The groups are shells around one centre, one inside the other: the same stretched ball of 6 dimensions in 6 sizes.
In the rows, 128 means zero.
Known rows, each followed by its group:
[148 132 146 178 116 162 144 148 135 168 138 168  93 145 161 139] : gorof
[126 148 114 167 100 116 153 117 121 172 157 134 139 131 141 156] : Sizuf
[128 108 104 150 123  94 126 133  99  89 149 101 119 126 191 115] : gorof
[156 126 144 155 108 147 142 155 148 158 140 188  62 142 172 123] : gorof
[159 120 124 159 121 147 121 145 154 128 129 162  67 158 176 125] : Sizuf
[166 125 120 165 101 157 104 129 184 182 133 199  33 142 128 144] : fusi
[125 118 115 145 113  89 159 143 106 130 151 124 100 121 186 118] : Duliv
[144 151 123 149  98 125 144 125 137 140 158 158 135 149 163 142] : Sizuf
[135 111 111 201 146 152 123 136 123 147 114 100  92 151 156 148] : Duliv
[137 108 123 183 145 142 143 154 120 136 116 113  78 151 183 129] : bodan
[117  84 104 162 147  88 133 150  72  74 135  65 108 120 212 102] : gorof
[128 132 116 166 113 117 134 123 103 123 156 115 151 132 166 138] : fusi
[153 156 123 145  83 132 137 120 164 172 159 193 102 144 139 149] : bodan
[146 119 108 153 119 120 130 137 144 131 133 141  73 147 172 128] : bodan
[162 112 135 172 134 167 111 152 143 114 124 155  76 162 184 122] : fusi
[117  93 116 201 160 131 135 148  76 112 120  60 119 134 188 128] : gorof
[133 103 120 154 122 107 140 150 111 123 140 129  76 123 188 112] : bodan
[160 100 120 168 136 152 107 151 153 120 115 149  41 156 179 120] : fusi
[146 173 129 148  90 132 160 122 145 155 162 170 156 162 158 153] : Rari
[135 136 127 164 123 128 162 144 121 140 138 129 119 154 181 136] : Sizuf
[118 119 112 158 123  94 161 140  95 128 146 100 120 127 185 126] : Sizuf
[114  91 103 185 149 107 130 140  78 105 129  60 113 122 185 123] : bodan
[142 155 136 166  92 144 140 122 131 169 163 170 143 136 141 153] : Duliv
[151 134 108 168  93 139 110 113 167 189 145 177  68 130 114 156] : Duliv
[146 101 116 185 141 152  93 135 119 100 127 112 102 145 173 128] : Rari
[159 129 125 177 123 166 120 138 162 155 123 162  72 164 154 145] : bodan
[136  71 112 195 168 142 112 161 108 107 100  84  45 141 193 113] : Duliv
[124  91 104 176 120 105 137 141 123 189 129 128  25  99 143 132] : gorof
[155 163 129 142  84 135 144 124 161 160 161 193 119 154 152 146] : fusi
[127  67 110 198 166 131 115 158  93 112 105  72  54 126 189 114] : Duliv
[126 121 128 195 136 144 144 140  98 145 133 102 130 139 166 144] : Rari
[164 127 120 162 117 156 103 132 162 124 132 165  82 163 163 134] : Rari
[130 121 106 146 110  94 147 134 121 134 148 128  95 127 173 126] : bodan
[155  86 110 184 136 153  93 143 156 154 109 147   9 135 149 129] : fusi
[133 137 115 190 124 143 151 130 137 187 127 126  99 150 140 162] : Rari
[140 108 115 178 147 138 129 148 119 109 118 103  94 158 190 127] : Sizuf
[165 117 133 149 108 148 111 146 158 129 140 189  56 144 172 117] : Duliv
[142 101 109 153 103 109 125 139 149 176 139 169  17 107 146 124] : gorof
[141 134 131 180  98 147 134 128 142 203 147 174  83 121 124 153] : Duliv
[134 111 128 169 121 128 122 138  98 113 150 124 122 122 177 121] : gorof
[151 111 106 148 116 119 114 136 149 122 135 149  60 142 171 122] : Rari
[137 117 109 178 111 129 138 132 153 207 128 154  36 124 127 150] : fusi
[154 114 125 155 104 136 115 139 150 152 143 179  53 127 156 124] : Sizuf
[140 137 109 167  94 127 127 114 149 187 150 162  90 126 122 156] : Sizuf
[122  94 101 196 144 123 133 139 112 163 114  89  61 125 153 141] : bodan
[127 126 111 163 111 106 167 139 134 191 136 140  64 127 151 142] : Rari
[161 126 116 164  95 148 107 125 180 192 138 198  34 133 121 147] : fusi
[136 135 128 153 105 119 137 130 107 117 163 138 148 131 176 128] : Rari

New rows, each followed by its group:
[106  92 105 180 150  92 147 144  61  99 134  48 129 118 198 119] : Rari
[131 114 108 173 129 119 153 143 133 168 122 122  60 139 162 138] : fusi
[140 151 124 174 115 144 139 122 125 137 148 131 158 158 159 153] : Duliv
[147 123 105 171 109 136 115 122 158 174 134 156  61 136 131 149] : Sizuf
[125  96  95 188 131 117 113 125 115 154 128  98  73 116 142 141] : bodan
[126 124 112 199 132 141 136 126 116 168 129 103 115 139 142 158] : Duliv
[150 106 109 158 103 126 101 128 152 158 142 169  41 116 140 129] : Duliv
[156  97 129 169 134 151 108 155 136 115 124 149  53 143 184 113] : bodan
[140  98 116 205 140 160 105 136 127 159 116 118  66 133 143 144] : Duliv
[148 114 137 159 124 138 137 156 126 122 136 151  81 143 192 114] : fusi
[132  87 115 180 148 126 136 158 114 134 113 105  47 134 185 118] : bodan
[120 127 115 191 129 128 149 129 101 158 137  96 133 135 154 152] : fusi
[148 139 133 163  91 142 135 129 149 188 154 189  85 126 134 145] : Sizuf
[164 135 125 149  92 145 118 131 175 167 145 203  57 143 144 137] : bodan
[150 130 113 146  95 120 124 126 155 156 150 174  74 133 149 135] : bodan
[145  92 125 195 143 158 117 153 134 159 110 133  36 136 160 131] : Duliv
[158 125 119 143  95 127 133 140 175 176 139 198  28 136 150 130] : gorof
[145 142 110 162  85 129 127 113 164 205 152 182  74 125 112 159] : fusi
[139 152 134 160  91 131 163 132 140 193 156 176 108 134 143 150] : bodan
[129  99 116 192 135 134 132 143 116 167 122 115  63 123 153 137] : Sizuf
[119  86  92 185 145 105 131 139 108 145 116  79  55 120 163 131] : bodan
[161 160 133 138  77 139 136 125 170 167 164 213 102 148 146 143] : Duliv
[159 141 127 156  89 147 116 123 165 171 153 197  82 138 135 144] : Sizuf
[124 142 109 181  99 122 143 110 126 200 152 134 120 119 116 167] : Rari
[131 110 112 196 142 143 125 135 114 141 121  97 102 144 160 144] : Sizuf
[155 106 128 167 127 148 125 155 151 147 121 162  35 145 173 122] : bodan
[152  79 118 190 144 157  95 152 141 141 108 135  17 134 162 122] : fusi
[130 100 122 163 124 111 143 152 108 138 137 127  69 117 181 115] : fusi
[129 132 126 177 127 133 141 133  96 116 147 105 162 145 178 138] : Duliv
[138  90 107 185 152 136 103 142 110  94 118  89  88 143 185 122] : bodan
[142 119 111 144 105 106 133 135 138 139 147 153  72 128 168 123] : bodan
[131 158 120 150  95 110 167 124 125 159 162 146 146 141 159 148] : bodan
[139 111 105 160 139 118 129 141 121  95 127 103  98 156 194 122] : Rari
[126 119 119 170 113 115 134 130 102 141 153 121 121 116 160 134] : bodan
[131 118 115 163 139 116 153 148 107 105 130  97 116 155 201 123] : fusi
[126 102 104 151 132  90 147 147 103 104 135  98  88 131 200 111] : Duliv
[146 133 126 145 120 125 139 142 121  87 147 134 135 161 204 118] : gorof
[132 109  93 172 120 112 128 126 141 171 128 124  53 126 140 144] : fusi
[153 154 141 160 100 153 148 136 148 162 151 181 118 156 159 144] : Sizuf
[116 111  93 170 121  92 143 125 108 156 139  95  92 115 153 140] : bodan
[133 130 130 188 133 148 154 143 115 155 130 118 120 152 168 146] : Duliv
[164 104 135 170 129 165 111 156 156 138 120 173  34 150 174 119] : Duliv
[137 160 127 148 105 121 160 128 118 118 161 136 175 159 182 140] : gorof
[149  90 124 164 123 133 112 153 136 140 129 157  27 121 171 112] : Duliv
[131 130 106 163  99 112 128 116 126 161 155 139 109 118 138 146] : bodan
[153  70 116 170 148 139  90 158 127  90 114 125  28 135 195  99] : gorof
[151  88 123 184 131 153  95 146 137 144 122 149  35 125 156 123] : fusi
[116 105 115 181 119 108 143 136  95 168 144 111  91 100 151 135] : gorof
[139 155 116 141  86 107 163 124 148 175 159 170 108 139 150 146] : Duliv
[138 132 111 177 129 138 134 129 129 133 131 114 123 160 165 147] : fusi
[130  93  96 191 147 126 128 141 128 156 107  96  45 136 157 138] : Duliv
[164 151 139 170 101 173 134 134 175 186 138 201  81 161 139 153] : fusi
[128 135 122 151 122 107 164 142  99 105 150 109 150 149 200 125] : Duliv
